The rows are grouped in 3 ways, from coarse to fine. Each group lies inside one group of the grouping before and may be the whole of it. The rows also spread widely along 11 directions, which tell nothing about the answers.
Some rows, each with its group in each grouping after it:
[ -6,   7,  -8, -14,  -4,  35,   1,   4, -16,   7, -13,  -4,   4,  19,  21,
  26,   6,  -4,  -7, -17, -18,  14,   0,  13,  -5,   8,  21,  26,  -3,  13,
  -5,   5,  10,  25,  26,  51] => rul bipin q_673
[  5,   5,   6,   7,  -4,  16,  13, -17,  18,   2,  12, -10,  -4, -17,  -3,
 -11,   7,  -5,   5,  -6, -21,  28,  -2,  15, -13, -15,   5,  19,   3,  -8,
  40,   0,  -2,  30,  11,  28] => menas Gok q_615
[ 13, -10,  -4,   1, -13,   2,   5,   1,   1,  -7, -13, -19, -11,  15,  -4,
  -5,   2,  -7,  19,  -8,  11,  10,   8,   6, -14,   4,  19,   1,   4,  44,
   9,  16, -16,   7,  -1,  33] => menas katil q_403
[  6,  -2, -34,  -4,  -2,  -2, -18,  -6, -36, -11, -16, -14,  12, -15, -10,
  17,   2,  -6,  -5,   1,  14,  -2,  -6,  35, -26,  16,  28, -14, -12,  23,
   3,   7,  12,  11, -18,  23] => rul Fevob q_783
[ 17,  10,  -5,  13,   7,  12,   5,   3,  20,  -4, -14, -17,  -7,  -1,  10,
  16,  -1,  12,  22,   9,  -2,  12, -17,  -5, -23, -10, -10,  21,   7,  -8,
   4,  -2, -12,  12, -11,  15] => menas supi q_399
[-35, -42,  -4,  14, -31, -24, -18,   2,  -5, -14,  28, -50, -20,  -6, -17,
 -33, -23, -10,   8,  14,  10,  40,   8,  30, -19,  -5,  17, -11,  25,  12,
  41, -19,  19,  34,  19,  14] => menas supi q_283
[-37, -12,  -6,  16,  20, -15,  -4,  24, -33,   3,  27, -19,   5,   8, -17,
 -21, -15,   9,  -7,  -5,  -6,  20, -29,  32, -19, -14,   6, -29,  33, -13,
  17, -11,  -2,  42,   2,   4] => menas Gok q_777
[-46,  15,   7,  33,  27, -10, -11, -15,  26,  -6,  14,  -5,   9,   3, -18,
   3, -23,  13,   9,  15,  14,   2, -22,  -1,   7, -13, -33,   6,  26, -20,
   9,   1, -26,  16,   5, -22] => menas katil q_184
[ -6,  11, -13,  -6, -20,  20,  -3, -14,  10,  -6, -11,  -5,   4,  -1,  -1,
  29,   5, -14,  14,  -4,   2,  21,   4,  18,   0,  15,   3,  24, -12,   9,
  12,   5,  -8,   9,  23,  30] => rul Fevob q_408
[  4, -13, -26,  11,  29,  29, -19,   2,  -8,  14,   8, -28,  -2, -12,  34,
  13,  -5,  27, -29,  11, -16,   4,  -7,  -8, -33, -17,  18,  34,  -3, -19,
  16,  -2,  61,  33, -16,  27] => rul bipin q_81
[-13,  28, -13,  -7,   9,   8,  -5, -28, -29, -10, -11,  13,  29, -24, -22,
  17,   6, -15,  -9,  -5,  -1,   1, -15,  48, -21,   8,  17, -16, -16,   8,
  16,  14,  -4,  26,  -4,  39] => menas katil q_601
[ 44,  11, -13,  27,  40,  -4,  18, -10,  12,  21,  13,  -6,  -4, -18, -31,
 -25,  14,   4,  29,  -1,  -7,  17, -19, -19, -30, -27,   4,  -3,  17, -12,
  44,  27, -29,   9, -45,  -6] => menas supi q_358
[  7,   0, -32,  32,  11,  -8, -20,  -9,  30, -15,   4, -32,  -3, -34,   1,
  17, -10,  26,   9,  33,  19,   5, -19,  -1, -26,  -3, -18,  26,   0, -34,
  25,  -9,  22,  11, -31, -23] => menas supi q_283
[  7,   3, -32,   8, -26,  -2,  13,   5,   0,  -3,  29,   2,  12, -27, -38,
   5,  17, -16,   5, -27,   8,  43, -15,  50,   6,  24,   2,  -2,  -6, -20,
  49,  -3, -12,  25,   9,  -7] => rul Fevob q_783
[-11, -10,  18,  -6, -32,  42,  16,  19,  15, -20,  -5, -38,  -6,  21,  56,
  -1,  -1,  19, -35, -32, -42,   6,  -8,  33,   5,  -4,  16,  51,  14,   1,
  -8, -27,  45,  50,  39,  46] => menas katil q_403
[ -1,   8,  13,   6,  30,  17,  -1,  -7,   5,  16, -16,   4,  -6,  21,  -4,
  17,  -3,  -3,  26,   5,   0,   7,   2, -30, -23, -19,   1,   7,   4,  28,
  -5,  22, -36,   9,   1,  39] => menas supi q_358
[  3,   4, -33,  10, -17, -13,   5,  11, -21, -16,  12, -24,  13, -16, -16,
 -12,   4,   1, -12, -20,  -4,  12, -29,  58,   2,  22,  15,  -6,  19, -14,
  20,  -8,  10,  26,  -7, -11] => rul bipin q_673
[ 26,   2,  18,  11,   0,  20,  13,  -8,  15,  -3,  -2,   2,   0, -24, -14,
   3,   9, -12, -10, -21,  -2,   2,   4,  10, -19,  -5,  15,  10, -19,  33,
  16,  10, -11,  24,  -8,  33] => menas supi q_283
[ 45, -12,  35,   9, -11,  27,  30,  33,  17,   2,  -9,  -3, -16, -20,   2,
  14,   5,  -8,  15, -13, -13,  36, -10,  14, -51, -23,  -6,   6, -13,  14,
   5, -21, -25,  34,   2,  55] => menas supi q_283
[ 22,  15,  -3,   8,  22,  10,   6, -14,  11,   6, -15,  -6,  -4,  -7,  -2,
   6,   4,   2,  27,  14,  -6,  11,  -8, -11, -31, -19,  -1,   8,   1,   4,
  16,  14, -24,   7, -15,  27] => menas Gok q_615
[  6,  -5, -22,  13, -21,  -4, -11,  -2,  11, -13,   1,  -4,  -3, -34, -22,
  34,  -3, -12,  12,  10,  35,  21,   1,  25, -13,  25,  -9,   7, -25,   9,
  19,  -6,  -7,   9,   0,  10] => rul bipin q_673
[ 25,  21,  -1,  14,   3,  -9,   2, -32,  24, -17, -33, -19,  -4, -10, -11,
  -4,  -3,  -4,  37,  20,  12,  -8,  -3,  -1, -18,  -5,  -2,   5,   8,  27,
   7,  23, -35, -13, -26,  10] => menas katil q_184
[ 19,  17,  25,  28,  16,  10,   0, -13,  31, -14, -28, -10,  -3, -27,   4,
  17, -15,   4,   1,  15,   1, -24, -16,   6, -22, -14, -21,  16,  -1,  16,
 -23,  -3, -20,   6, -20,  15] => rul bipin q_673
[  4,   4,  -2,   0,   0,  11,  13,  10,  -5,  10,   2,  13,   3,  14, -21,
  15,  10, -12,  23, -20,  12,  32,  -1,   6, -10,   5,   5,  -4,  -5,  20,
  17,  15, -37,  17,  12,  30] => menas katil q_184
[ -1,  -9, -30,  18,  -6,  -4, -12,  -7,   2,  -9,  21,  -3,  10, -30, -31,
  14,   5,  -4, -21, -17,  30,   2,   0,  27,   5,  25,  10,   2, -22,  11,
  28,   7,   7,  16, -12, -12] => rul Fevob q_783
[  6,  29,  -6,   8,   2,  27,   9, -39,  36,  -4,   0,   4,  11, -17,  -2,
  10,  16,   0,  -3, -14,  -8,   2,   0,   3,  12,   3,   2,  43, -13,  -6,
  33,  21,  -1,  16,   2,  12] => menas katil q_184

New rows. What belongs after each?
[  8, -15, -20,   3, -12,   4,  -4,  14, -13,  -7,   2, -19,  -2,  -9,  -4,
  11,   4,   0,   0,  -7,  10,  21,  -3,  21, -26,  10,  20,   2,  -8,  12,
  19,  -4,  13,  26,  -3,  24] => menas supi q_283
[ -6,  13,  19,  31,  18, -10,   8, -10,  26,  -5,   5, -13,  -1,  -7, -25,
 -18, -12,   0,  19,   6,  -2,   7, -21,   3,  -9, -21, -17,  -3,  30,  -4,
  13,   3, -39,  16,  -8, -10] => menas supi q_283
[-76, -10, -10,  31,  36, -24, -26,  -9, -17,   8,  48,  -8,  14,   9, -44,
 -22, -25,   3, -15,   3,  17,   9, -14,   7,   7, -10,   1, -25,  34, -13,
  30,   8,  -4,  35,   6, -26] => menas supi q_283
[ -4, -17,   9,  -8, -48,  15,   7, -15,  21, -11,   1, -26, -18,   5,   5,
  -7,   2, -19,  12, -13,  -1,  34,  28,  17,   1,   8,  23,  29,  -5,  37,
  32,   1,   6,  22,  37,  48] => menas katil q_184
[-20,  23, -10,  11,  29,  10,  -8, -26,   1,  -1,  -8, -16,  13,  19,   3,
  -7,  -2,  12,  -7,  -4, -13, -19, -11, -10,   6,  -6,  15,  19,  24,   4,
   2,  24,  -1,  14,  -6,   1] => menas supi q_283
[ 28,  14,  26,  19,  12,  23,  14,  -2,  30,  -4, -27,  -8,  -5,   2,  13,
  11,  -2,   6,  -3, -12, -10, -23,  -9,  -7,  -5, -10,  -6,  28,   4,  31,
 -27,   9, -25,   7,  -8,  22] => rul bipin q_673
[-31,   5,  23,  25,   3,   8,   2, -16,  27, -10,  22,  -5,   6,  -7, -18,
  -8,  -7,  -2, -24, -21,  -2,  -6,  -7,  15,  18,  -3,  -4,  14,   8,   7,
  14,   1,  -9,  33,  13,  -3] => menas supi q_399
[ -9,  14, -19,   1, -14,  15, -13, -37,  19, -15,  -3, -23,   4, -37,   9,
  15,  -1,  -1,   3,  23, -11,  22,  -3,  24, -20,  -1,   3,  35,  -9, -28,
  39,  -8,  32,  25,   7,  24] => menas supi q_283
[  7,  33, -16,  14,  18,  -4,   2, -20, -13, -12,  -6,  -6,  26, -36, -21,
  -5,   3,  -2, -13,  -2, -11, -11, -33,  44, -12,   2,   3, -10,  11, -14,
  11,   7,  -5,  18, -26,  -3] => rul bipin q_81
[ 11,  -4,  -2,  -1, -13,   6,   1,  -1,  -6,  -8,  -6,   2,  -2, -26, -14,
  20,   5, -14,  11,   2,  12,  26,   1,  29, -34,   4,   6,  -7, -25,  19,
  21,  -5, -13,  21,   2,  43] => menas Gok q_615
[-12,  -3, -45,  15,  -6, -10,  -8,   6, -12,  -9,  22, -22,  11,  -1, -14,
  -3,   4,  11, -19, -21,  12,   3, -17,  31,  19,  30,  16,   9,  14,  -9,
  22,   4,  20,  21,  -4, -25] => rul bipin q_673
[ 10,  25, -18,  22,  26, -13,  -5, -63,  26,   9,  -1, -15,   0, -12, -35,
 -30,   3, -14,  29,  16,   6,  -6,  10, -23,   9,  -6,  10,  10,  20,  18,
  41,  51, -30, -16, -26, -13] => rul bipin q_81
[-19, -16,  14,   8,   7,  40, -19,  15,   4, -10, -10,  -3,   6,   1,  30,
  49, -11,  16, -51, -18,   6, -25,   2,   8,  -7,   4,   5,  32, -30,  30,
 -37, -13,  31,  32,  13,  35] => rul Fevob q_783
[-21, -13, -20,  -3, -10,  21,   1,  22,  -5,  11,  27,   2,  -2,   8,   1,
  27,   9,   3,   2, -16,   3,  51,  -1,  13,  -8,   8,   3,  18, -12, -18,
  37, -11,   9,  40,  35,  29] => menas Gok q_615
[-26,  17, -36,  11,   1,  -9, -24, -32,   8, -13,  -7,  -9,  12,  -3, -22,
  23,  -5,  -3,  12,  11,  30,  -5,   0,   8,  16,  25,  -3,   9,  -1,   7,
  11,  19, -13,  -7,  -1, -16] => rul Fevob q_783
[-26,   4,  37,  18,   5,  20,   9, -16,  21,   5,  19,  25,  10,   3, -36,
   3,   1, -24, -26, -44,   9,  -8,  12,   8,  32,   4,   1,   5, -10,  46,
   2,  20, -42,  23,  27,  13] => rul Fevob q_783
[ 36,  -8,  -4,   0,   2,  16,  -1,  -4, -15, -13, -19, -13,   2, -35,   8,
   9,   4,   0, -18,   0,  -1,  -8,  -3,  30, -51,  -7,  28,  -2, -27,  32,
   8,   3,  26,  24, -32,  52] => menas katil q_403
[-37, -11, -10,  16,   0, -11, -19,  -4,   1, -13,  14, -10,   3,  -3, -19,
  10, -16,   2,  -2,   8,  28,   7,  -3,  19,  -5,   7,  -5,  -6,   1,  10,
  16,   0,   0,  21,   5,   3] => menas katil q_403
[ -5,  16, -16,   6, -12,  -5, -12, -17,   4, -30, -22, -25,   8, -30,   5,
  18, -12,   6,  14,  29,   5,   9, -22,  42, -30,   2, -10,   7,   0, -17,
   9, -15,  10,  16,  -9,  16] => menas katil q_184
[ 36,  13,  14,  13,   5,   0,  17,  27,  -8, -21, -34,   4,  10, -15, -10,
  24,   0,   3,   9, -10,  15, -10, -31,  33, -37,   2, -11, -20, -10,  27,
 -29,  -6, -41,  13, -28,  22] => menas katil q_184
[ 19,   1,   0,  14, -15,   1,  16,  14,  28,  -1, -12, -26, -19,  22,   0,
   0,  -3,   0,  46,   0,  -1,  29, -10,  -3,  -2,  -5, -17,  14,  29,   5,
   2,  -2, -45,  -2,  10,   5] => rul Fevob q_783
[-16,   8, -18,  12,  -4,  -7,   1,  21,  -3, -20, -10, -10,  11,  38,  -6,
  14,   1,  16,  -1, -31,  26, -16, -16,  12,  27,  31,   3,   6,  14,  26,
 -21,  11, -26,   7,   5, -17] => menas katil q_184
[  3,  14,  27,  19,   8,  -1,  24, -15,  18,  12,  13,  19,   2,   0, -54,
 -16,   6, -32,  18, -28,   6,  16,   5,   2,  16,  -2,  -4, -13,  10,  38,
  21,  30, -72,   9,  11,  10] => rul bipin q_81
[-25,  15, -11,  14,   9,   3,  -6,  21, -12, -22,  -8, -21,  18,  -3,  15,
  21, -13,  25, -13,   4, -11,   0, -46,  40, -18,   0, -14,   5,  21, -37,
 -16, -28,  12,  36,   1,  -2] => menas supi q_283
[-26, -13, -21,  11,  -6, -12, -14,  16, -15,   0,  19, -10,  -1, -11, -25,
  19, -14,  -8,  16,  14,  23,  43, -10,  28, -20,   9, -12, -15,   4, -12,
  23, -14,  -7,  24,  14,  11] => rul bipin q_81
[  5,  13,  22,  31,  51,   5,   5, -14,   8,   7,   4,  -8,   3, -25,  -7,
 -20, -11,  12,  -8,  11, -23, -10, -26,   1, -36, -46,  -6,  -5,  17, -10,
  13,   5, -11,  28, -31,  12] => menas Gok q_777
[ 24,  15,  27,  16,   6,   4,  15, -16,  32,  -3, -28,  -9, -12,   1,  -7,
  -1,  -6,  -7,  45,  13,   1,   9,  -3, -13, -25, -23, -15,   7,  12,  28,
   1,  14, -53,  -3,  -9,  28] => menas katil q_184
[-18,  -3,   3,  27,   8, -12,  -1,   1,   9, -14,  13, -14,   5,   2, -23,
 -13,  -6,   7, -17, -22,  14, -15, -13,  14,  14,   7,   3,  -1,  15,  18,
   3,   5, -14,  21,  -6, -19] => menas supi q_358
[-30, -10,  -6,  16,  12, -10, -26, -24,   1,  -6,   3, -27,  -5,  -6,  -5,
  -7, -22,   4,   7,  29,  13,   6,   3,   2, -23, -15,   6,   1,  11,  10,
  20,   5,  13,  16,  -5,  15] => menas katil q_184
[-30,   6, -10,   2, -11,   2,  -3, -13,   5,  -9,   4,  -8,   3,  18, -13,
   3,   3,  -6,  -1, -21,  12,   3,   9,  11,  25,  21,  14,  13,   2,  28,
  14,  15, -15,  15,  25,   9] => menas Gok q_777
[ -7,  -3,   2,   5,  26,  20, -11, -45,   7,  10,  -3, -13,  -3,  23,   0,
 -19,   8,  -3, -25, -24,  -2, -36,  34, -38,  14,  -3,  53,  29,  -3,  68,
  11,  52,  12,   8,  -8,  28] => menas supi q_358
[ -6,  61, -30,  24,  30,  -4,   5, -12,  13, -31, -25,   6,  42,   2,  -7,
  26,   7,  31, -12, -17,  10, -52, -52,  26,  30,  28, -23,  13,  15, -21,
 -27,  17, -27,  -1, -30, -48] => menas katil q_403
[-21,  17,   3,  16, -13,   6,  -3, -29,  43, -12,  -4, -12,  -1,   2,  -9,
  11,  -7,  -7,  17,   1,   5,   7,   2,   4,  26,   7, -19,  31,  11,   3,
   9,   6, -28,   2,  24,  -4] => rul Fevob q_783
[ 38, -30,   5,  15, -23,   0,  22,  35,  27,   3,   1, -44, -41,  12,  12,
 -18,  -1,   8,  43,   2,  -5,  46,  -1,  -9, -29, -19,  -2,  17,  21,  10,
  25, -15, -17,  17,   3,  24] => menas Gok q_777
[ -8,  18,  15,  10,  -1,  12,   8, -18,   7, -10,  -7,   4,  13,   5, -17,
   0,   4, -14, -23, -37,  -1, -24,   0,  20,  28,  18,  15,  11,   1,  43,
 -11,  21, -24,  13,  10,  12] => rul bipin q_673
[ 12,  11, -27,   6, -27,  -4,  13,   7,  15, -17,  -3, -14,   1,   3, -15,
  12,  16,   0,  23, -21,  13,  20, -13,  21,  13,  31,   0,  16,   5,   0,
  18,   2, -23,   9,   7,  -9] => menas supi q_358
[  3,  14,  -1,  13,   3,   0, -16, -12,  -7, -41, -43, -48,  10, -19,  32,
   0, -21,  21, -31,  16, -15, -48, -27,  40, -20,   0,  10,  13,  16,  15,
 -39, -13,  33,  14, -27,  10] => rul bipin q_81
[-12,  26,  -4,   8,  19,  -4,   2, -16,  -8,   0,  -7,  10,  16,   3, -34,
   5,   2, -14,  18,  -6,   9,   4, -13,  10,  -6,   4,   4, -16,   9,  15,
   8,  23, -44,   9,  -4,  10] => menas supi q_283
[-33,  24,  35,   6,  -2,   6,  12, -14,   0, -19,  -9,  -7,  15,   5, -12,
 -15,  -8, -12, -14, -24, -27,  -9, -21,  41,  10,  -7,   3,  -4,  26,  16,
 -12,  -3, -28,  33,  24,  22] => menas supi q_358
[-30,   4,  -5,   8,  14,  10, -19,  -1,  -7, -11,  -7,  -3,  11,   2,   0,
  32,  -8,   8, -15,  -1,  14, -11,  -9,  10,  -8,   8,   2,   9,  -9,  13,
 -13,  -1,   5,  24,   5,  17] => menas supi q_358
[-19,   6,  22,   0,  30,  16, -10, -25, -23,  11, -16,  -5,   7,   7,  -4,
  -8, -14, -15,  -4,   6, -21,  -6,  -1,   6, -27, -30,  20, -13,  13,  34,
  -8,  17, -13,  19,   1,  51] => rul Fevob q_783
[-57,  11, -15,  21,  -9, -24, -17,  -6,  18, -24,   5, -17,   7,  18, -18,
  13, -21,   9,  21,  10,  32,   8, -16,  17,  26,  20, -27,   4,  26, -10,
   3,  -3, -27,   8,  22, -30] => menas katil q_184
[ 38,  17, -19,   8,  -7,  19,  20,  15,  22, -11, -16, -19,   1,  -4,  22,
  18,  13,  23,  16, -10, -10,  14, -27,  13, -14,   3,  -7,  35,   4, -23,
   9,  -6,   0,  16, -11,   8] => menas katil q_184
[-44,   3,   9,  25, -39,  -7,  -7, -54,  57, -41,  19, -43,  -3, -17,  -4,
 -35, -11,   1, -30, -12,  -3, -17,  13,  30,  52,  16,   5,  46,  16,  10,
  34,  -4,  21,  22,  27, -24] => menas Gok q_615
[ 29,   3,  21,   2, -14,  23,  29,  30,   2,  -9, -13,   2,   3,  -7,   4,
  17,   9,  -2,   1, -29,  -9,  20, -19,  35, -25,  -3,  -2,   4,  -9,  13,
  -6, -14, -22,  33,   5,  42] => menas katil q_184
[  4,  28,  10,  13,  10,  19,   1, -36,  30, -15, -18, -13,   6, -21,   8,
   7,  -1,   2,  -3,   6, -14, -15, -10,   6, -10, -10,  -2,  30,  -1,   2,
   5,   7,  -1,  15, -10,  18] => menas supi q_399
[-26,  -7, -20,  29,   6, -12,   1,  18,   9,   6,  39, -13,   1,   8, -26,
  -8,  -7,   8,   2, -13,  12,  28, -19,  10,  19,   7, -15,   4,  28, -24,
  28,  -2, -14,  24,  12, -30] => rul bipin q_81
